The groups are shells around one centre, one inside the other: the same stretched ball of 4 dimensions in 6 sizes.
(in the rows, 128 means zero)
Known rows, each followed by its group:
[ 45 109  71  78  37 103 116 197 126 133  74  46  83 151 147  78]	(2)
[ 79 120  92  72  67 154 106 173 103 115 101  51  83 160 167  92]	(4)
[181 143 147 140 173 139 113  99  91 112 124 108 158 154 150 148]	(0)
[173 122 135 124 169 119 150  59  83 128 146 125 158 144 138 166]	(3)
[109 117 111  83  99 157 118 130  92 116 129  77 104 151 164 115]	(0)
[121 117 101 136 122  46 151 120 121 149  86 104 154 141 112 137]	(2)
[195 134 145 119 185 158 137  53  67 114 155 122 153 157 155 171]	(0)
[107 128 111  84  94 172  99 156  95 107 114  61  96 160 173 103]	(2)
[162 125 141 141 162 103 133  86 101 128 130 121 166 134 134 150]	(3)
[198 142 152 146 192 132 125  73  85 116 134 123 170 152 145 165]	(3)
[144 133 129 144 141  96 116 130 115 125  98  99 155 144 135 130]	(0)
[171 122 131 139 169  86 155  66  95 137 128 129 170 141 124 167]	(3)
[126 114 110  92 118 132 141  99  88 127 133  95 121 149 149 137]	(1)
[ 51 111  72  91  45  82 120 197 132 138  65  51  95 149 137  83]	(2)
[ 84 118  95  77  73 148 110 164 103 118 105  58  90 156 163  97]	(1)
[102 126  91  94  91 119 122 155 105 125  88  67 106 164 148 112]	(4)
[186 140 145 113 173 179 118  79  69 104 148 106 140 163 167 155]	(4)
[ 95 123  87 102  87  96 126 160 114 132  79  69 112 159 139 110]	(5)
[127 117 117  85 117 159 129 103  83 117 142  89 113 151 162 131]	(4)
[161 126 122 107 152 136 143  77  79 123 136 108 138 157 148 157]	(3)
[ 60 111  76  75  50 115 121 179 116 130  86  52  85 154 151  89]	(0)
[120 132 102 105 109 124 118 146 102 121  92  74 117 165 149 119]	(2)
[144 122 123 148 146  63 143 105 116 141 103 116 167 135 118 145]	(1)
[121 113 115 121 120  88 140 112 111 137 115 103 143 134 131 132]	(1)
[202 132 150 124 194 153 142  42  67 116 161 130 161 153 151 177]	(5)
[124 114  99  96 116 110 151 101  92 134 118  95 124 154 139 141]	(5)
[127 123 101 126 123  71 143 124 112 140  87  96 143 152 124 136]	(5)
[114 115  94 124 112  54 152 123 118 148  87  98 143 144 116 134]	(4)
[ 76 117  97  88  68 131 106 176 115 121  96  58  96 148 157  90]	(5)
[145 132 124 145 142  86 123 126 114 129  95 101 157 146 130 134]	(1)

New rows. What belongs after each?
[109 125 107 134 107  73 120 158 128 135  77  84 141 143 128 113]	(4)
[158 129 123  91 145 170 130  86  70 112 143  96 121 165 164 148]	(2)
[180 121 140 140 180  95 156  51  90 135 142 137 175 137 127 173]	(4)
[208 141 156 126 197 170 126  54  66 107 157 123 158 159 160 172]	(4)
[140 131 120  89 127 175 115 114  79 108 132  82 111 164 169 130]	(0)
[ 83 110  89  80  75 122 130 146 105 129 107  69  98 150 150 108]	(3)
[135 131 118 139 132  84 123 134 117 131  89  95 150 147 130 129]	(1)
[174 124 132 115 167 133 149  59  76 125 147 120 150 151 144 166]	(1)
[ 90 124  90  91  79 123 114 170 110 123  85  59  99 161 152 101]	(0)
[126 116 111 140 128  52 148 115 121 146  95 109 159 134 114 138]	(5)
[130 116 117  94 122 141 134 100  87 123 137  95 122 148 154 135]	(3)
[ 74 107  79  97  70  73 141 156 123 144  83  74 112 144 129 107]	(0)
[ 75 120  82 104  69  85 119 184 127 134  67  60 108 153 137  95]	(4)
[216 135 153 150 212 112 152  34  77 126 147 144 186 149 132 189]	(2)
[177 143 138 124 166 154 116  99  82 109 125 101 143 164 157 148]	(2)
[ 86 115  97 113  84  83 123 163 126 136  85  76 123 140 134 104]	(3)
[ 68 106  71  85  62  81 143 158 118 143  83  67 101 151 133 106]	(2)
[157 127 139  97 146 181 118  89  75 107 155  98 126 152 170 141]	(2)
[104 125  92  83  90 140 121 149  96 120  99  64  97 167 157 113]	(2)
[131 121 114  84 119 161 129 105  81 116 136  87 111 157 162 133]	(1)
[165 131 126 104 153 154 133  83  75 116 137 102 132 162 156 153]	(1)
[190 139 157 138 184 149 117  78  84 110 144 119 163 147 153 156]	(3)
[105 112  89 107 100  74 150 126 111 144  93  90 127 149 126 129]	(0)
[111 127 106 127 107  86 118 157 123 131  81  81 135 147 133 113]	(1)
[163 134 141 100 151 188 110  95  73 102 149  95 125 158 173 140]	(4)
[158 119 120 126 154  89 157  73  94 138 125 120 157 145 127 161]	(1)
[159 120 126 146 159  66 154  80 107 143 115 126 173 137 116 159]	(0)
[ 90 124 101 106  83 115 105 176 120 123  85  64 111 150 149  95]	(0)
[ 75 122  83  91  65 112 112 185 118 126  75  53  95 159 149  92]	(4)
[173 137 135 150 170  96 130  96 101 127 109 115 168 149 131 154]	(1)
[179 141 146 135 171 145 114  97  88 111 128 107 154 154 153 148]	(3)
[ 93 118 102 120  91  82 120 162 127 134  84  79 128 139 133 105]	(1)
[178 135 152 151 176 116 120  91 100 120 128 120 172 139 140 150]	(0)
[148 125 123 148 149  66 141 106 115 139 100 114 167 139 119 146]	(3)
[162 121 137 107 155 151 137  69  78 119 156 114 141 145 154 154]	(4)
[122 113 107  94 115 123 143 103  92 129 128  95 122 148 146 135]	(3)
[103 125  94 107  95 101 123 157 113 129  82  72 117 158 141 112]	(1)
[146 125 119  89 134 165 130  94  75 114 140  92 117 161 163 142]	(0)
[134 127 132 129 131 120 111 129 109 120 114  95 143 139 146 123]	(0)
